The first 7 rows are patterns. Each new row is the sum of 2 different patterns, raised or lowered, with some noise. Before adding, each is slid sideways (what falls off one end comes back at the other) and multiplied by a number that may be negative. Names go in the order of the patterns.
Some rows, each with the names of its patterns after it:
[-14.0 -12.8  -8.6  10.5 -13.4 -18.7 -10.7  -1.1   4.8   2.5  12.7  -6.3
  -4.1 -12.3  -4.5  -0.1   3.4  17.4   7.9  12.2 -10.5 -17.4   9.0  16.8
  14.5 -15.8 -18.9  13.4   7.3  -2.9   1.5 -18.7 -10.6  -2.2   8.4  11.5
 -18.8  -6.9] => q_251
[  8.0 -14.3  18.7 -19.7 -19.9  18.7 -14.0   4.9 -18.7  -8.3 -16.2  15.2
 -11.5  -2.0  19.5   1.6   5.5  -2.2  12.0   1.9  -7.1  -9.7  -2.2 -13.2
  12.4   1.6  -9.7  -7.5  18.4  -6.2 -14.5 -14.0 -11.0  10.8  14.8  18.2
  18.1 -13.7] => q_407
[-13.5  -8.2  18.6   5.6  19.7  -3.5  -1.1 -10.5 -14.4  -2.7 -19.0 -15.5
  17.0 -16.0  18.0 -14.2  15.6 -16.4  -0.9   5.3  -7.7   7.4  -7.5   9.4
  -0.6   2.3  -1.5   7.3  -9.2 -16.6 -15.8 -12.3  17.3  -3.9   0.2  -5.8
 -10.0  10.6] => q_576
[ 15.7  14.2  18.8  -4.5   0.3  -8.8 -11.0   5.9  15.9 -20.0   6.1   3.1
 -19.2   7.8  -1.1 -17.9 -11.9  -7.0 -14.5  -0.5   5.9  -3.9  11.7   4.0
  -8.6   9.9  -9.9 -12.5   4.2  11.3 -10.9 -13.7 -17.9  11.5  19.1 -12.4
  -8.2  12.9] => q_391
[ -6.3  10.8  -8.1   6.5 -13.5  17.9  14.5  -1.1   0.0  18.9 -20.0   7.3
  -5.8  11.1  10.7  -1.6  13.9 -11.6   9.8 -12.1   8.4  15.1  18.3  18.8
 -18.1 -17.3 -14.1   3.9  19.8  -2.7  19.6 -18.9  -1.2  -7.4  -1.7  17.1
  -7.5  14.8] => q_822
[-12.0   9.2 -11.1 -15.5  -9.1  -8.7 -12.9   7.1 -14.5 -19.3  20.3 -19.7
  -4.4  -9.1  16.0  12.2 -12.5   4.1 -10.1  10.7   0.7  10.7 -19.2 -17.0
  -5.5 -13.4  13.6  -5.1 -16.5   9.2   7.0  -8.9  10.0 -12.2   0.0   6.8
  -4.0  -4.5] => q_514
[ -4.7   5.4 -11.3  18.3   1.0  13.8 -17.3 -19.4 -10.7 -15.8 -18.5   1.6
 -18.4 -12.5 -19.0   2.4  -9.0   7.3   7.5  20.2  15.8 -16.1 -12.8 -10.3
  16.9  13.6  -4.8   8.1 -15.8   0.1  -5.8  -2.0 -12.4  18.1   1.6   1.2
   5.2  18.1] => q_232

New rows. What belongs after each?
[ -6.8 -20.8   2.9  10.5   7.0   3.6  13.5   4.7  17.8  -2.3  -1.5  -2.4
  24.2   6.3 -32.2   0.3  15.7  26.4 -26.5 -18.5  23.8  11.7  22.6   9.1
  -5.1  -9.8   8.8   4.7  10.3  28.0 -32.2  10.2  17.7 -27.7   1.3   6.7
 -26.3  -0.3] => q_391 q_514
[-29.1 -23.1   5.8 -13.4   4.4 -16.4  15.4  15.3 -21.8  15.5 -11.6  15.9
  -2.0  18.7 -19.9  11.2 -10.0 -32.4 -10.3 -16.3  -9.3 -16.3 -14.2  -2.2
  -3.2  -2.4   4.3 -14.2  -3.5  11.9   8.9 -29.6  -3.5   5.2  15.3  11.0
 -17.8 -16.9] => q_407 q_232
[-4.0  7.0  6.5  9.5 18.9 12.6 15.7  8.0  3.5 -5.1 31.8 20.8  4.6 13.5
 -2.3 24.2 37.7 11.5 12.2 24.4 12.2 21.9 22.2  7.7  4.8 10.6 19.1 23.3
 29.0 19.1 11.2 12.6 30.4 37.3 12.5  1.4 17.0 16.5] => q_251 q_391
[44.0 23.0 16.6 40.7 35.1 27.6 28.7 27.1 16.1 33.5  3.6 20.2 26.2 23.4
 44.1 41.3 28.4 22.7 33.5 46.9 47.8 22.8  4.6 40.4 28.1  8.1 -0.8  2.6
 14.6 35.5 29.3 23.9 27.4 20.8  5.3 50.9 18.0 24.1] => q_391 q_232
[-25.7  17.8  -0.8  -6.4  -5.3 -33.8 -12.1  -5.9  13.4  27.5 -23.9  17.1
 -38.7   9.7 -33.9 -29.3  25.7 -28.3   9.8 -31.2  -6.2 -30.7  12.4 -30.5
   5.1  23.8  -7.4  -2.7   6.8 -12.8   0.5 -20.3  -8.4  -1.0 -22.7  16.6
 -16.3  -8.9] => q_407 q_822
[ -4.7 -14.1  -9.6  -1.9 -15.2  12.9 -16.5 -12.3  -7.0 -23.6 -11.9 -12.7
 -14.4   4.2 -12.4   1.9 -22.5   1.8 -26.8 -13.1  -2.1 -20.3  -0.4  -8.7
  -7.1 -17.3  -3.5  -4.8   3.5 -23.0 -31.2 -14.0 -14.2  -6.1 -21.5 -17.7
 -24.2 -15.0] => q_576 q_391
[-29.2  -3.5 -15.1  31.2   3.6  13.7 -17.4  -0.2  12.0 -27.8  -8.5  13.2
   7.5   9.5  -4.7   5.1  -1.7 -11.5   8.0 -26.6 -15.3  24.1  -8.6   2.9
  -9.0  26.0  -4.1   8.0  -3.3 -18.2  -6.7 -20.1  20.5  -6.5  13.4 -14.8
  22.7   7.7] => q_407 q_576
[-19.2 -12.0 -34.1 -12.9 -25.9   4.0 -15.0 -12.7 -15.5 -13.6   0.6   2.2
 -11.5  -8.4 -10.3 -10.4   0.9  -3.1 -21.4  -7.2 -17.1 -12.2 -34.5 -18.2
   5.2  -1.7  -2.9 -18.0 -28.8  -2.8  -8.0 -18.8  -3.1  -8.9  -8.1 -18.3
 -35.1  -8.1] => q_514 q_232
[  4.0  -3.4 -18.3  20.1   0.1   9.4  -6.6  -2.4  21.7   4.9   3.0  32.8
   1.2  21.8  13.2  12.9 -16.0   1.4  16.6   4.0   4.3  12.2 -17.0   6.9
 -18.8  31.5 -12.3  18.9  -3.5  17.7  29.5 -13.9  25.9   3.2  24.5  13.2
  26.3 -12.4] => q_407 q_576
[ -1.1   4.9   0.0   2.8  13.7   8.3   4.0   6.7  -6.3  -4.8  -2.1  -1.1
   5.3   2.0 -10.3  -0.3  13.1   5.8 -10.1   2.9   8.6   9.3   2.3  -4.1
   7.4   1.7  -9.6   1.1  -3.0  -2.9   7.7   4.0   0.8  11.2   5.2  -2.8
  10.6  -4.1] => q_251 q_391
[ -6.7 -20.3  21.0  15.3   1.4  -3.6  -3.6   5.9  11.4  13.5  17.3  -2.4
 -10.4  -2.4   1.9 -15.0 -20.4  -0.2  -0.2 -11.6 -16.1 -15.7   5.8 -10.9
   3.8 -11.9 -19.3 -13.6  -9.0 -14.3   4.6 -17.6 -26.6 -35.0   8.7   3.9
 -11.6 -28.6] => q_251 q_232
[ 15.4   0.2  10.3  24.4   7.3  20.7  10.5  -1.0   7.1  21.4  33.2  26.7
  23.0  34.9   3.5  32.4  14.3  31.0  20.1  30.0  18.4  -3.7 -13.0  -7.7
  27.0  34.1  18.6  12.3  -8.9  14.4   1.7  22.6  23.0  11.7  22.9  17.1
   5.8   6.3] => q_822 q_232
[  6.6  22.4   3.6   2.2  -0.1 -21.2  11.9  -3.8  16.3  -1.1   6.7  -5.6
  -6.2 -16.4 -18.2  12.1  16.7 -17.9  -1.3 -16.0  18.9  11.8 -16.7  -4.5
  -4.8   7.0  12.2  18.3  -1.1 -15.7 -19.5   6.9  18.7  24.7  21.6   6.8
 -19.4  15.4] => q_251 q_822
[  1.4  10.2  -7.9  -7.1  20.2   6.1  12.3  -7.0  -1.9 -14.4  -5.1  -1.3
 -19.6 -15.7  23.2 -15.4   8.1 -18.0   7.5  -8.1   6.5  13.1   2.7   0.1
  -2.1   1.1   8.4  -6.8 -10.1  15.2 -13.7 -10.2 -21.4 -13.1   6.4   4.6
  -5.1  -5.1] => q_407 q_576
[ -7.6 -10.8 -11.7 -15.0   4.7 -17.2  -2.8 -18.6   1.1  -2.9   7.3   9.3
   4.4  -0.7  -4.9   1.8  10.5 -12.0  -6.2  -5.8 -14.6  -9.7 -13.1  -2.4
   2.2   0.1  -8.1 -17.8   0.7  -2.7   5.3  -1.9   2.5  -9.3   6.2  -5.1
 -16.9   2.6] => q_514 q_232
[ -1.1   2.7   9.7  -9.8   7.2  12.7  14.0   3.3  12.1  -2.8   4.2  10.8
  -5.0   3.7   2.6  -4.2  15.0   7.7  -4.0  -3.0   6.2  16.2  14.7  -9.1
 -11.5  12.6  11.9 -11.0  -6.3  -3.4  -8.7   8.1   6.3   4.8  14.6   4.4
 -17.4  23.4] => q_391 q_514
[-17.2  -9.2   2.0 -20.3 -22.2 -23.3 -12.4 -23.3 -12.1 -16.8 -13.8 -31.7
 -15.4 -19.8   3.6  -8.4  -9.2  -8.8  -6.2 -18.4   3.4 -10.3  -9.1 -20.2
  -7.8 -16.6 -18.0 -22.3 -28.2  -4.4 -10.5  -8.8 -25.8 -22.4  -3.4 -16.3
   2.3 -18.4] => q_251 q_232
[  0.0  -3.7 -24.5  -9.7 -11.5  10.1  10.1  10.4   3.3   5.5 -10.4   5.2
   4.6  10.2   5.5   7.1  -0.3 -12.8 -24.3  -7.6  15.9  13.0  -6.2 -23.3
  -3.4   4.6  -9.1   7.0 -13.3  -5.1  -2.8   9.5  -6.9 -14.5  -7.2 -13.6
 -21.1  -4.7] => q_251 q_232
[  3.7  28.1  13.3  20.3  -1.2  -0.9  10.1   0.3  10.7  -1.3  10.0   1.6
   3.1  10.2 -12.9  18.2   4.3   8.8   8.5  10.7  -5.4   1.9   6.2   5.3
 -12.9  27.7  -4.5   2.3  -5.6  -5.3   1.5   1.9   7.8 -11.1  29.2 -10.3
  -5.6 -11.0] => q_822 q_514
[ -9.9 -18.7 -12.3  -5.5   1.7  15.3  17.3   8.5 -10.9   5.9 -21.7  12.0
 -22.5 -25.3  16.3 -12.2   2.1 -14.5  -7.0 -19.1  17.2 -16.1  -7.3  18.5
   4.2   0.7  -8.7   3.7   5.0  -0.5 -15.6  -6.2  -8.7  16.4   5.8  -3.3
 -10.3  16.6] => q_407 q_391
[11.1 -0.5 15.8 -2.0  3.7  5.9 -0.3 11.8 -6.1 -7.4  5.0 16.0 11.1  6.9
 -9.4 -1.5 18.7 15.1 -3.3 -4.6 13.2 -0.8  8.2  7.1  2.8 -5.3  4.3  8.9
 -0.2 25.2  2.2  8.9 -5.0 22.7 23.3  5.2  9.1 -1.5] => q_251 q_514
[24.3 23.7 29.2 47.9  7.5  3.3 36.2 38.9 26.4 31.3  3.1 41.2 23.9  5.3
 13.0  1.7 17.8 21.1 35.9 26.4 23.6  5.6 -4.6 58.8 34.6 33.9 40.5  2.8
 28.6 25.6 52.0 33.5 44.8 27.7  7.2 34.8  3.0 26.9] => q_391 q_822
[-24.7 -11.9 -25.5 -28.2 -15.7 -20.6 -15.3 -20.1  -4.7 -18.8  -9.9 -12.9
  -3.4  -3.2 -17.8 -10.8 -13.6   2.2  -9.6 -21.0  -3.9 -12.7  -5.0 -21.1
 -20.6 -11.8   0.2 -12.1 -10.7 -16.9  -7.6 -14.3  -5.8 -12.4 -10.6 -13.9
 -10.8 -25.7] => q_251 q_232
[ -0.7  -8.5  -8.1   6.0 -15.8 -17.0  -8.2   3.9  -2.8 -23.4 -25.6  -5.2
 -14.6  -6.3  -9.2 -25.6 -20.9  -2.4 -10.3 -13.6 -28.4 -20.8 -12.8  -9.3
  -5.3   4.5 -25.3 -15.8 -24.2  -1.7 -19.3 -20.9   4.9 -22.4 -10.4 -28.4
 -18.0 -19.8] => q_251 q_407
[-12.5   8.0  -0.3   1.1 -29.2   0.2   3.5  -0.3   5.4  -4.5   7.9  -3.9
  19.9 -24.3   0.8  16.7 -10.4  14.9  -8.2  -0.7 -19.5 -14.9   1.9 -10.8
 -12.7  22.9 -24.4  12.9  -6.1  17.9 -28.9   2.2  14.1   3.3  13.8 -15.3
  -4.2 -15.5] => q_407 q_576
[ -1.2  12.2  12.9 -14.0  -9.7 -10.4   5.9   0.6 -15.9 -24.6  15.8   1.5
  -5.4   0.2  -3.0 -14.3  -1.2  -7.3  15.6 -15.3   0.7 -25.6 -26.1 -17.6
  -9.5 -25.7 -15.2 -24.2 -13.9 -14.9  -1.5  -2.2  -2.8  -1.9   2.4   3.7
 -15.8 -11.3] => q_251 q_232
[  5.9  -8.8 -17.1 -17.8  10.6  22.5  20.0  -7.2   6.1 -13.3   1.0   1.8
  24.7 -13.7 -11.4 -13.6  -4.1  -6.9  -6.4  25.1   3.9   5.1 -21.3 -11.8
   5.2   0.3  29.2   9.8  18.1  -6.8  -7.6  -1.4  17.4  15.5 -17.2 -29.0
  18.2   5.2] => q_251 q_232
[ -4.8 -15.0 -26.2 -32.5  13.9   8.5 -21.1   5.7 -34.4  -9.6 -10.5 -15.3
 -25.5  -1.4  -1.1 -16.9 -16.2   1.0 -20.5 -14.6 -15.6  -3.9 -23.6  19.3
 -41.0 -32.0 -26.8 -13.5 -18.8 -17.6 -23.9 -29.4 -20.2  -6.8 -10.6 -17.0
 -15.4   5.7] => q_514 q_232
[30.6 11.7 21.7  1.5  3.7 36.0 37.0 23.6  2.6  2.6 31.5 25.9 26.3 17.5
 33.2 31.4 38.4 18.1 18.0 20.6 13.5  3.1 28.0 26.1 19.4 11.8 22.7  1.6
 38.9 35.5 20.4 27.5 31.4 13.1 35.2 33.7 34.0 25.9] => q_391 q_232
[-33.2 -20.4 -49.8 -31.0 -30.7 -24.5  -2.4  -7.7 -20.4 -24.0 -23.4 -34.0
   2.5 -18.4 -23.3  -7.2 -35.0 -22.8 -33.9 -13.3 -38.0 -17.7 -25.9 -25.7
 -25.9   0.9 -34.8 -31.0 -11.4 -21.0 -22.1 -15.9 -19.6 -23.6 -38.3 -28.1
 -41.6  -9.5] => q_514 q_232
[-30.3  -6.0 -19.2   3.9  -2.4  -3.5   8.5  -6.0   9.1 -22.7  -5.2   0.3
  15.5  14.4 -22.3 -15.3 -24.1  -2.1   6.6  -8.6   3.0 -11.8  -6.5 -10.9
  -4.5  15.9 -12.9   8.8 -16.2  11.2 -11.7   5.4 -24.5  -0.8   0.6 -14.2
 -14.1  10.1] => q_822 q_232
[ 21.2 -13.0  25.9  17.6  -9.3  16.5   3.0  17.8  17.1  27.5   1.4  21.0
   0.0  -8.3   4.7   3.9  11.4  -9.0  11.2  16.0   4.3   5.0   7.2  -2.6
   5.0  18.5  18.6  -7.9  19.8  25.2   8.8  23.1 -11.6   1.1 -15.7  -1.0
  18.1  -2.7] => q_407 q_576
[-15.2 -18.7 -27.7 -29.9  -4.7 -17.3 -11.9  19.0 -32.2  13.6 -31.0  17.5
 -36.7 -21.7   7.6 -24.8   1.4 -27.7  -5.2 -19.4   2.2 -17.4  -3.0  -4.9
 -23.6 -20.6 -21.4  14.7 -11.3 -12.9 -21.0 -19.5  -6.5 -13.6 -14.8   2.7
  -7.9  21.0] => q_407 q_576
[-17.3  11.0 -13.5  23.6  13.0  14.6   6.1  28.5   9.6  16.5  12.1  29.8
 -12.4  14.3  -6.8   3.2  -7.5 -11.2  24.5   4.9  16.6 -19.1  -3.4  15.9
   7.3  27.4  -9.2  -4.1  -5.2  14.5  -0.3  -1.5  13.7 -13.4 -13.4   1.1
  -3.8  22.7] => q_822 q_232
[  8.7 -21.7   1.2 -24.5  -8.7 -15.9  -9.8  -2.0 -17.9   0.6 -17.2 -13.9
 -24.9 -19.4  -0.8   1.0  -5.2  -8.1 -13.7  -1.3 -15.2  -6.4  -6.8  -5.5
  -6.0 -14.7 -10.5 -12.0  -2.6 -24.6  -7.4 -22.1  -0.5 -19.1 -13.3  -2.7
  -8.5 -11.6] => q_576 q_822
[ 6.3 15.7 16.3 10.9  5.6  0.9 10.1  8.7 11.4  5.3  7.9 16.2  6.8 23.5
  8.8 15.4  3.3  3.6  7.4 -4.8  4.9 11.2 18.7 12.7  2.3  1.5 15.0 -1.0
  5.1 -1.3  3.5 18.1 11.5  0.0  4.0  1.9 10.9 -7.1] => q_576 q_232
[ -3.9 -17.0  13.7   2.8  14.5  21.8   4.1   8.6 -20.0 -22.3  -6.3  12.9
  -7.4   0.8  11.7 -29.7   3.3  -7.9 -17.9  -3.0 -12.5  -5.7  -6.8   8.7
 -10.3  10.8  -7.6   0.4  14.0 -11.6 -13.2  12.2  -4.7  -7.3 -17.2 -10.8
  13.3  11.7] => q_391 q_822
[-3.5 34.6  8.7 20.4  5.4  9.6 11.9 -3.3 17.5  1.4 32.0  6.7  2.9 -2.8
 -4.5 33.9 23.4 22.9 19.4  1.0 25.1 -2.5 29.7 11.3 14.7 15.0 -7.0 14.3
 10.4 13.2 14.3 15.4 16.1 18.4  0.1  5.6 12.3 17.7] => q_576 q_822
[-27.6 -30.5 -18.7 -18.5 -30.7 -14.9 -13.1 -26.7 -23.5 -27.3 -20.7 -37.3
 -27.8 -47.7 -25.6 -35.9 -36.7 -43.2 -32.3 -30.5 -44.4 -45.6  -9.5 -27.4
  -5.4 -22.7 -11.8 -21.8 -48.5 -36.6 -47.6 -25.4  -3.3 -41.5  -5.3 -47.5
 -13.4 -42.0] => q_576 q_232
[-15.4   0.7  -5.9 -12.0 -16.7  -6.7 -11.3   7.8 -23.4  -1.2  -9.3   6.0
   4.3   7.8  13.2  17.4 -11.2  -0.7  10.5  13.7 -12.3  -6.1 -17.5 -19.7
 -18.2 -17.4  11.1  10.1   0.3 -24.9  -5.8  -3.9 -11.9  15.9  -9.0  -0.3
   4.8   9.9] => q_391 q_232
[-26.8 -10.1  12.1  -0.5 -22.6 -16.3   2.3   1.1 -24.0 -18.0 -22.1 -32.6
 -11.6 -12.3 -10.2   7.7 -15.4 -32.0   4.9  -4.9 -17.1  -1.6 -26.5 -16.4
  13.7  10.0   7.7  14.8 -18.5 -11.2 -15.4 -10.1 -26.7 -14.2  -8.1  -9.7
   4.7 -26.1] => q_407 q_391
[ 14.0   1.3 -13.4 -10.6 -14.2  19.5   9.6 -15.6   3.2   7.6  -5.0  18.5
   1.2   3.2   0.7  -6.5  10.4  -1.1  15.6   3.1  -2.2  -9.5   4.7   5.9
  12.1  -5.8 -11.9  12.4 -16.7   3.1  -1.4  18.3  11.9  -5.9   1.8 -14.1
   3.3  -4.7] => q_251 q_514
[ -3.0  -9.6  -5.2  -5.0 -12.3  -3.7  10.4  -0.7  -7.3   2.4  -6.1   3.1
   8.4  11.3 -11.8   2.5   2.2   6.1   7.1  -2.8   2.5  -3.9  -2.2   3.2
 -12.6  14.1  -0.1  19.6   4.0 -20.0  16.3   2.8  10.3   6.7   0.4 -12.7
   6.8   6.5] => q_251 q_407
[ -4.5  -8.4 -15.1  -5.6  13.6  20.6  35.2  26.6   6.3   2.9 -19.8  28.0
   6.0   3.9   5.9 -21.3  20.6  -1.7  -2.8  -4.9   1.4 -12.0   2.8  27.2
  16.9  -6.2  -1.6   2.3  -3.7  -6.8   8.3  -7.5 -20.2   6.6   6.0   2.4
   3.1  29.9] => q_251 q_407
